The rows of a group lie close to one hidden flat surface of 14 dimensions, which passes through zero. Surfaces can cross.
Known rows, each followed by its group:
0,-7,-28,9,-13,-16,-19,1,-6,-6,12,7,8,12,15,2,-24  (4)
25,7,13,10,-6,17,-5,1,-6,-16,1,-9,-24,9,0,16,-4  (4)
10,3,-2,-3,-7,12,20,-8,8,14,26,-43,-12,-3,-3,2,-9  (1)
4,-9,-18,-2,-11,2,1,13,21,-12,1,-12,5,4,16,-37,6  (4)
9,4,7,1,-2,-4,-19,-1,6,22,12,24,10,16,-4,4,-10  (2)
-1,-6,3,-25,-21,-11,21,-26,-5,12,12,4,-13,-15,-38,0,22  (2)
1,4,-2,-21,-35,-20,-11,21,-5,-30,27,10,-24,-9,9,5,7  (2)
-1,25,-19,-3,16,6,1,3,3,5,0,-11,15,14,-1,29,8  (0)
7,-23,-8,4,-8,21,11,-17,9,5,-7,-18,-12,-6,-6,-2,-11  (0)
-14,-1,-11,-4,-10,-4,23,16,9,19,7,11,15,8,11,14,-7  (5)
19,-3,-7,-13,-4,27,-11,-14,-4,-6,33,-4,15,-14,-15,-4,9  (4)
-1,20,9,-13,-8,-24,0,-12,-4,2,2,9,0,-8,-2,-20,-5  (6)
-5,-5,8,24,6,1,5,11,-18,8,-23,-11,24,13,10,11,-7  (6)
26,-9,-24,-3,6,0,-9,-7,-13,-19,7,8,-9,24,-17,-8,11  (1)
-2,-18,8,7,2,7,-14,12,25,23,-3,21,-19,16,-9,-3,-10  (1)
4,0,13,4,29,-5,0,-5,-13,14,-10,-3,2,18,-28,2,21  (5)
10,-23,-26,-2,14,24,13,-10,6,28,-19,3,-15,-15,15,18,-27  (1)
11,-6,-1,1,-38,2,-5,-9,-6,9,3,-1,-8,13,-21,-9,-15  (0)
-16,-6,33,-10,5,-8,7,-15,15,14,18,2,-5,-11,-13,8,3  (6)
-3,-2,-7,-7,-18,-17,-27,-13,17,3,-6,5,4,0,10,-16,-21  (4)
8,11,13,9,-17,1,-27,16,-9,-49,-19,19,-22,29,-7,-7,5  (6)
-2,7,-19,-4,19,-16,-15,-9,-12,-14,2,-16,12,19,-16,9,22  (3)
12,-5,0,21,15,-2,0,5,-13,14,-3,19,-3,-15,14,-16,-7  (0)
0,-11,15,3,22,3,-2,-5,17,5,-3,-1,14,5,10,4,6  (4)
15,-18,3,-13,-3,19,9,-28,12,5,6,1,-18,-15,-17,-2,3  (2)
-7,12,2,-4,-14,6,-13,1,1,-16,5,-15,1,-18,12,14,-6  (1)
18,-18,12,-4,7,3,5,10,8,-20,-4,3,-19,1,38,-12,-18  (0)
5,5,-2,6,-28,-9,-15,9,-11,-9,20,-1,-1,-7,-1,20,9  (2)
-21,-17,8,-2,-6,26,6,-7,-12,-17,3,-24,-5,-27,-14,5,-7  (5)
-16,-6,-7,-9,10,-8,-2,1,-6,8,11,6,18,-12,8,28,1  (3)
-13,-14,-33,-4,2,12,3,17,-2,26,-10,3,4,24,-16,-4,-12  (2)
-10,-55,9,-16,8,-3,22,-6,14,4,-10,-1,-11,1,3,-4,-1  (2)
6,-23,-26,-16,-14,0,2,-13,-11,2,26,7,14,-6,-5,-20,-15  (6)
16,18,-7,-2,7,-8,-14,-24,5,-10,9,-9,-6,-23,9,-18,1  (1)
-1,5,16,14,-3,-5,-2,16,-10,-12,-6,1,13,21,7,15,6  (3)
0,2,2,-3,-13,2,-4,9,7,-11,-2,-13,-27,18,-13,3,3  (4)
5,9,-9,6,2,4,9,2,-4,24,8,-12,12,12,-13,19,9  (3)
-1,14,8,5,-10,-4,-5,-14,7,15,-6,-8,16,-11,5,-9,-9  (6)
-8,-6,-24,-5,-10,3,-4,5,-13,-9,1,4,24,6,1,-8,-9  (0)
15,-12,-16,-4,7,-1,6,6,-12,-26,-3,8,-15,20,-3,-31,0  (6)
12,7,-11,11,2,-3,11,17,4,20,35,-19,17,8,18,5,2  (2)
-3,-15,19,10,10,8,3,-19,7,4,-11,-14,2,6,-19,-21,-2  (1)
14,8,-16,-36,-10,17,-4,-9,9,1,-19,16,39,10,18,0,-16  (4)
12,-5,0,16,-2,19,-2,14,19,33,-15,31,9,13,-1,14,10  (3)
1,-9,-14,-3,31,-25,0,-13,-17,1,1,7,15,-2,5,17,15  (3)
-33,-16,20,0,-9,12,12,14,-11,-11,-21,0,1,3,-15,6,-3  (1)
14,35,-10,-16,-1,-25,-8,-6,-13,-3,-28,11,-28,20,-15,7,7  (3)
-6,-7,7,-18,7,-24,-12,8,1,-5,16,8,-6,17,1,24,3  (3)
-8,-27,6,10,35,-1,0,-2,4,-4,-1,13,-1,-7,-2,-18,13  (5)
-12,7,-2,-24,-16,-7,-11,5,20,-3,3,7,8,13,-5,-6,2  (5)
-4,27,-30,-17,1,15,-19,-12,12,17,-29,19,-7,-23,-4,6,-6  (2)
-3,8,9,29,11,18,-15,-12,16,-1,1,19,-10,-21,-14,3,17  (6)
-23,-2,13,-7,12,9,6,-2,-1,-10,-31,-23,25,-8,11,2,-2  (0)
-5,-17,-12,-10,3,0,-16,0,7,-15,-12,28,5,-6,1,-15,11  (1)
-4,-5,24,4,-6,20,6,3,2,-3,-1,-18,1,-16,-21,-16,24  (4)
39,12,0,-15,18,20,-12,-3,16,-15,5,22,-21,21,-3,-1,12  (4)
-9,13,14,-26,-20,-15,-11,29,14,8,-7,12,10,19,7,13,8  (0)
5,17,13,-8,10,-5,12,2,-11,-14,6,-1,16,21,-4,-5,12  (4)
-5,12,-19,-16,9,-8,-24,-9,17,0,-3,10,11,2,-10,-8,20  (3)
-12,7,-15,-16,-3,-1,4,1,3,18,-1,-8,-14,-2,-5,9,-19  (3)
-11,-12,21,3,-5,-13,-5,-25,-4,-4,-27,-2,-3,-20,-18,14,19  (2)
-11,-7,40,-17,6,-4,3,-11,5,-4,2,-12,0,-4,9,44,-4  (2)
-29,-19,6,-35,1,-7,8,18,2,-11,-14,17,10,-5,8,-7,4  (5)
-4,-19,-14,34,12,31,-6,17,23,20,2,-13,30,-3,10,2,14  (5)
-7,9,-26,-15,-14,2,30,27,-4,32,-7,8,-9,9,1,12,-12  (3)
5,10,8,16,21,-8,10,-5,-18,1,7,-8,-11,-23,14,26,3  (3)
13,23,27,-7,12,3,-11,-3,6,12,-18,-12,-26,3,-20,10,20  (5)
13,-21,2,-18,-1,17,6,-6,19,17,-30,26,-31,2,-12,17,8  (1)
-9,5,3,-23,14,12,-1,-4,4,11,-32,-8,8,-20,17,-6,-16  (0)
-8,5,0,-5,0,14,-23,-19,-24,-11,-18,3,-8,2,-36,24,-7  (6)
12,15,7,-13,-16,-12,-1,12,14,3,-6,12,-15,13,14,3,-2  (2)
3,6,-4,8,0,7,13,27,-17,-1,11,-15,-1,-18,8,1,20  (5)
4,8,-27,1,-7,19,22,7,-20,-2,-3,12,-2,-21,2,8,5  (2)
7,-20,11,11,4,-23,-2,-13,21,15,-3,9,6,-14,16,-3,22  (2)
13,-3,10,-13,-11,-10,-10,9,14,-10,20,17,-8,-15,30,0,-1  (4)
-2,-1,16,7,2,5,10,-5,2,-44,44,-3,1,-24,13,4,17  (6)
3,-5,-13,-12,-23,-13,-24,2,14,-9,11,4,9,28,1,-15,-12  (4)
9,20,-9,12,-3,7,7,-15,-18,9,12,-21,-11,-23,-16,1,0  (5)
-8,17,21,-12,-2,-7,-31,9,-11,2,2,8,6,9,-23,0,5  (0)
11,-12,14,-16,-40,8,-6,8,14,-3,7,-5,7,8,11,22,-2  (1)
-29,5,-10,28,-11,3,7,35,7,8,0,-5,34,-15,23,2,17  (6)
-8,-6,2,-20,10,6,-17,29,-8,1,-3,13,7,7,1,-8,-1  (0)
-5,21,-12,-2,-15,-6,24,15,-28,-3,-12,19,1,-11,1,20,15  (2)
-25,-12,0,-9,-24,0,33,20,9,5,25,-12,4,0,-10,-17,8  (6)
-3,5,-5,-15,-23,-13,2,12,4,21,17,9,-10,2,-7,15,1  (4)
4,-36,-9,-7,-20,0,5,18,-9,16,14,29,10,21,-6,14,-5  (3)
-14,-5,-9,1,7,11,-4,-9,-9,-3,-6,-4,-9,-7,-17,-6,-15  (1)
-11,-18,-6,5,23,-9,-28,6,34,21,6,-6,12,29,10,-5,-17  (3)
0,-12,12,13,-37,-1,5,-1,-6,-9,-10,7,-15,-11,6,22,-8  (0)
-21,5,18,-7,-4,-15,17,-2,8,9,6,-3,24,21,-6,0,-5  (5)
12,-9,-18,17,19,13,-7,-7,-6,-6,6,-15,16,0,11,13,1  (1)
-13,-3,-33,-26,-1,16,6,-11,-26,-8,-17,13,15,-6,-10,11,-20  (4)
-28,11,0,7,18,-38,-12,-1,10,29,-5,15,11,-4,12,33,-1  (4)
-22,10,-16,-7,12,-2,30,-13,15,3,-31,1,-6,-10,-4,19,16  (0)
-13,17,12,-21,5,-8,11,-10,5,-3,-9,-34,25,25,-10,10,8  (3)
-9,-4,14,-21,1,-4,24,20,4,-7,-27,13,-1,28,14,11,-6  (2)
-4,2,16,-10,-5,-3,-23,-4,9,-3,-19,8,3,2,-6,-19,0  (5)
13,-17,-15,-6,-9,10,-13,13,7,-13,-30,20,15,33,12,11,1  (1)
27,20,-3,3,-5,3,0,-16,1,26,-21,20,-18,-32,12,18,3  (1)
2,15,1,-7,-25,3,0,4,45,4,2,25,-5,5,0,-23,11  (6)
-28,-25,13,-7,1,-22,16,1,15,-10,7,8,19,8,0,1,20  (0)
-2,-7,-4,-8,18,-29,-33,15,10,16,-18,-6,-14,-7,22,-20,-4  (6)
9,-4,5,5,-4,-2,-9,8,-11,-2,-22,-2,13,20,18,13,-16  (6)
3,-6,-7,-33,2,-12,-2,-11,-19,3,8,7,-2,-11,-1,27,-5  (5)
21,-13,-29,-20,-4,3,-4,-23,1,-8,-2,9,-29,-23,13,-3,-22  (5)
-12,3,-22,-2,-13,1,-16,-3,-10,-14,15,23,-12,-14,-14,8,-4  (5)
6,-27,9,17,6,10,9,25,-26,-13,-14,4,-1,-1,19,15,0  (5)
-24,-19,-12,-4,-23,4,8,0,2,-4,-7,9,0,-1,-23,20,13  (0)
-15,3,-12,0,33,-4,-5,-1,3,10,-10,-17,3,26,-18,23,9  (3)
5,0,18,10,11,-12,2,-6,-2,23,31,-7,-11,23,-21,2,-12  (1)
-13,9,-10,-11,20,-17,-5,9,1,3,-22,27,-5,28,-27,-25,20  (6)
-11,4,-20,-11,3,7,3,0,4,-9,-21,-3,3,-13,4,-21,2  (0)

New rows. What belongs after each?
10,-9,-4,23,8,24,16,-4,9,4,-8,-17,-20,26,-19,1,-3  (5)
12,20,20,-16,1,-24,-18,-28,11,11,20,-1,-3,16,-14,18,-2  (5)
0,6,-13,14,-26,-7,0,-13,-6,-28,17,-24,23,-20,20,-10,-2  (0)
6,5,-1,10,17,38,24,12,-24,6,-12,13,2,-32,-10,9,28  (4)
4,-1,5,22,-4,19,16,19,-4,-27,-14,-9,16,-2,23,-8,11  (3)
6,2,-12,14,16,-1,-7,4,14,-14,1,-16,-10,29,1,0,5  (4)
10,8,-5,-4,10,8,2,8,29,39,5,-23,13,-16,19,-8,10  (0)
6,-7,20,31,2,-15,-5,6,-6,1,6,3,9,24,4,-7,-2  (4)
-7,-26,18,-1,0,14,18,12,0,8,-1,19,15,1,2,27,7  (3)
-5,21,-14,0,10,-3,15,-5,-8,-4,8,-28,-8,0,-4,13,2  (4)
-4,-13,15,23,-20,12,-5,7,3,21,15,-4,8,-11,-19,-34,-2  (5)
37,12,-17,-18,7,7,-17,8,5,-5,11,-33,-9,5,6,11,31  (5)
-15,5,-9,-25,3,-19,2,7,-8,-4,-1,16,-19,8,-16,-1,2  (3)
7,-24,-2,1,25,1,-8,-37,1,22,-6,3,17,-33,15,-4,-16  (5)
2,-14,-2,-3,6,1,-29,-16,14,-12,24,-16,8,-18,5,-13,2  (6)
1,-12,-6,23,-13,1,-1,28,7,12,5,10,4,-12,17,15,20  (0)
14,10,-3,3,6,-11,-16,5,-3,11,3,23,-1,-5,13,-17,-9  (0)
5,11,-24,-11,16,-6,8,-9,2,17,10,-9,13,-1,0,12,11  (5)
19,11,-3,-14,13,-1,11,-10,8,2,-13,-7,-4,21,-11,7,24  (1)
32,15,12,9,-15,-23,5,4,-7,20,17,22,-9,-2,10,5,9  (1)
4,-21,-25,-11,-11,6,-24,8,15,-29,0,13,-14,26,-6,-29,-4  (4)
5,9,-10,3,0,-5,7,4,-12,9,12,-1,2,-2,-5,-15,1  (0)
-1,0,28,32,13,-22,12,17,-9,2,13,18,4,-10,32,-16,-9  (3)
-13,-28,-5,12,20,-8,-10,7,-13,-7,16,8,37,7,33,18,-26  (1)
6,18,-3,-1,-31,9,-17,-13,5,12,18,4,-11,-22,-16,13,-4  (6)
0,0,-1,2,0,-1,8,-3,-12,-11,4,-6,1,-2,9,15,-6  (5)
-23,0,-10,2,5,-20,-1,31,-8,-26,9,-45,1,7,32,-18,-17  (2)
-7,13,-8,-8,-12,8,10,10,15,-25,-4,-35,5,-8,19,8,16  (0)
-17,4,-6,-13,11,-4,-11,6,1,-12,12,4,-12,0,-4,41,8  (4)
24,20,20,-8,-1,14,8,0,-14,19,-18,-22,-32,-6,-6,-20,-23  (0)
2,25,14,-1,0,3,-3,-26,-11,-13,4,5,15,8,-35,-23,10  (2)
-9,-7,-10,-1,20,-15,19,-2,-10,-11,-11,23,0,14,6,1,-6  (5)
-1,-15,2,-13,-9,9,25,0,8,13,2,-11,11,19,-12,-8,-2  (3)
9,2,4,-5,-3,-14,-6,-2,-6,-5,9,11,-5,-10,15,6,-5  (5)
-18,2,-3,-16,2,-19,5,-6,12,-1,-6,-11,-1,2,7,-10,-8  (4)
-12,-13,-24,-8,-8,4,-10,-19,20,-8,-6,-3,25,14,-13,-17,1  (0)
3,3,-24,-20,11,-12,18,-19,-16,18,29,15,-1,-27,5,-1,-21  (0)
-4,26,-2,2,-37,12,-6,-18,10,3,-4,-11,-5,-24,7,5,-30  (5)
9,11,-14,0,4,-11,-1,-12,6,5,7,-10,29,24,11,12,-4  (5)
8,-17,-4,17,11,-4,-10,-3,-5,7,19,9,12,-5,4,9,9  (3)
0,20,-24,23,10,27,-24,11,3,-16,-12,-13,-39,-7,-3,2,-11  (1)
7,-3,-23,-10,0,-2,6,-12,-16,-26,0,-6,-3,-22,5,-16,9  (3)
14,24,3,1,18,-7,-3,-12,-15,-8,11,5,3,14,3,26,-6  (4)
-3,10,-23,5,10,-1,15,11,8,14,-4,-9,-12,-4,9,8,7  (4)
-7,-9,17,9,-12,-15,-8,27,7,10,24,-41,18,20,10,3,6  (6)
-20,-22,-27,-16,15,-2,15,10,-22,-18,-10,2,14,3,0,13,8  (3)
17,-31,-13,6,5,17,7,5,-2,-23,-1,-10,-26,-8,17,2,-4  (3)
12,-14,-8,-2,11,-11,-3,-6,-32,-22,-11,10,-1,9,-2,-8,-2  (5)
-17,2,-4,0,1,-4,3,5,4,-10,12,13,-6,-5,-2,8,3  (5)
1,6,12,-10,-6,-1,21,-4,-20,-24,11,-14,-3,-23,15,-3,-6  (4)
4,-11,-20,-7,42,-10,13,-5,-24,-19,4,-11,15,25,-3,19,22  (5)
1,-7,-28,-29,19,17,-8,-1,-14,-5,9,21,-20,-19,3,17,-21  (0)
8,-13,1,5,9,18,5,8,-5,31,-20,-4,16,7,10,1,-19  (0)
2,13,15,-4,24,-24,-16,-24,1,-28,10,-12,15,13,-3,-26,8  (1)
-4,-7,15,8,-20,-1,-21,-16,2,-15,14,-12,20,28,-20,-11,-13  (5)
1,-15,18,0,7,15,-5,-36,8,-2,-8,15,17,-7,-1,14,-16  (6)
6,-32,16,2,-22,2,-18,-13,18,-1,16,4,-4,19,-18,4,-4  (0)
10,-8,11,2,-4,-12,8,-2,2,-4,-3,17,8,12,0,-36,6  (3)
23,-1,24,-7,5,16,-6,1,-1,41,3,-13,-7,-13,14,19,-26  (0)
22,29,20,-2,8,21,28,4,-11,-2,-18,-13,20,2,21,21,8  (4)
3,0,0,5,13,-22,-13,9,21,-13,19,-9,10,1,21,-41,16  (6)
9,7,7,2,6,-5,3,0,-21,10,12,22,5,15,-14,20,0  (4)
8,11,-18,10,-11,-10,28,-12,-2,-31,-4,6,-20,-4,24,19,-5  (0)
7,-2,-26,-1,8,2,10,-48,-2,9,-1,-4,-3,-11,-1,10,-33  (5)
21,3,-22,12,-12,-2,-14,-27,-4,-4,17,-12,10,10,-10,-23,-13  (5)
8,-9,-4,20,11,10,7,-1,-18,10,5,-12,14,-27,22,22,-4  (5)
14,-3,-15,22,32,34,-18,9,9,-2,-15,-3,-4,-8,17,17,2  (0)
1,1,-18,-27,-27,7,-17,-9,11,4,17,-7,-8,-22,-8,-6,-5  (0)
1,19,-7,31,18,2,-2,-5,-1,-6,-13,-5,13,24,-1,17,5  (5)
11,-11,21,19,-19,5,-17,2,-7,-7,-26,-8,-6,35,-5,-11,-29  (2)
0,-13,7,8,0,11,3,8,3,20,-32,23,34,10,1,-18,1  (4)
-2,-2,29,2,3,16,8,0,-4,-8,-25,-26,-15,2,-17,-22,5  (5)
-1,7,-21,7,-6,-11,9,28,-10,-9,5,-15,-37,-18,15,13,14  (2)
1,7,-5,1,-1,0,16,-32,-1,7,14,7,9,-38,2,-19,-9  (6)
1,-13,3,-3,4,2,-4,2,27,-28,-2,-8,9,7,7,-8,33  (2)
-8,-5,-1,6,23,8,2,11,15,8,1,13,-16,-22,6,8,16  (5)
10,-17,3,-6,0,15,5,-5,-5,16,18,-2,-36,6,-37,8,-2  (0)
-4,-22,16,4,-24,-17,-11,4,0,-14,-27,-19,-25,17,0,-11,-14  (2)
4,9,4,-23,-8,16,2,-48,6,-32,5,0,12,-1,-20,-13,-7  (6)
-8,17,-13,12,6,16,-14,4,-28,-9,-20,4,-8,-24,-12,-3,2  (0)
12,6,-10,-16,-15,0,11,5,-4,9,6,-23,4,15,-12,-18,5  (5)
3,16,-17,2,11,-11,1,12,16,28,13,-21,-21,6,15,7,-17  (3)
6,23,-16,-13,1,-5,19,7,-9,-3,0,-6,-8,-3,9,-20,-4  (0)
-4,9,-21,-7,2,-6,-15,-6,9,14,11,-6,4,-1,-6,-1,-1  (3)
8,1,16,1,-13,0,2,1,12,11,17,9,0,24,-14,8,5  (6)
-12,-24,17,8,4,9,18,-3,5,17,-11,9,23,-5,10,-12,-19  (3)
-11,-12,4,-3,39,-4,-21,-22,4,17,-19,28,9,9,-23,23,9  (5)
10,16,-7,0,-6,26,1,19,-8,11,-23,-24,-11,23,-30,18,20  (5)
-3,11,-14,20,-5,-3,-6,2,-28,-3,1,0,-15,-40,3,17,5  (2)
-3,13,-6,3,1,1,1,-14,15,7,-29,6,-6,4,-11,4,6  (0)
-4,-28,-13,4,-25,-13,-12,-14,-5,-30,34,18,9,14,-13,-7,-4  (0)
-27,-19,14,-3,-2,-4,6,18,2,-16,-1,-5,16,-5,3,3,20  (0)
6,9,-3,11,22,-6,13,-15,-2,2,-11,-12,11,13,1,-10,2  (5)
-1,15,10,-9,8,5,-1,14,-4,20,6,-10,-18,-10,-16,4,14  (0)
34,-21,6,32,-4,17,2,27,-1,15,12,-6,-13,22,11,4,-5  (0)
15,13,4,1,11,2,25,-3,-11,18,-15,-6,-10,1,13,0,-20  (0)
-19,3,-7,0,0,0,10,-20,4,14,-20,2,-5,-28,-20,0,11  (0)
-4,4,-29,-11,8,-6,-6,4,9,-8,8,5,11,13,1,8,13  (5)
13,-14,-13,29,9,8,15,3,-22,-17,23,-3,-13,5,-7,-5,1  (0)
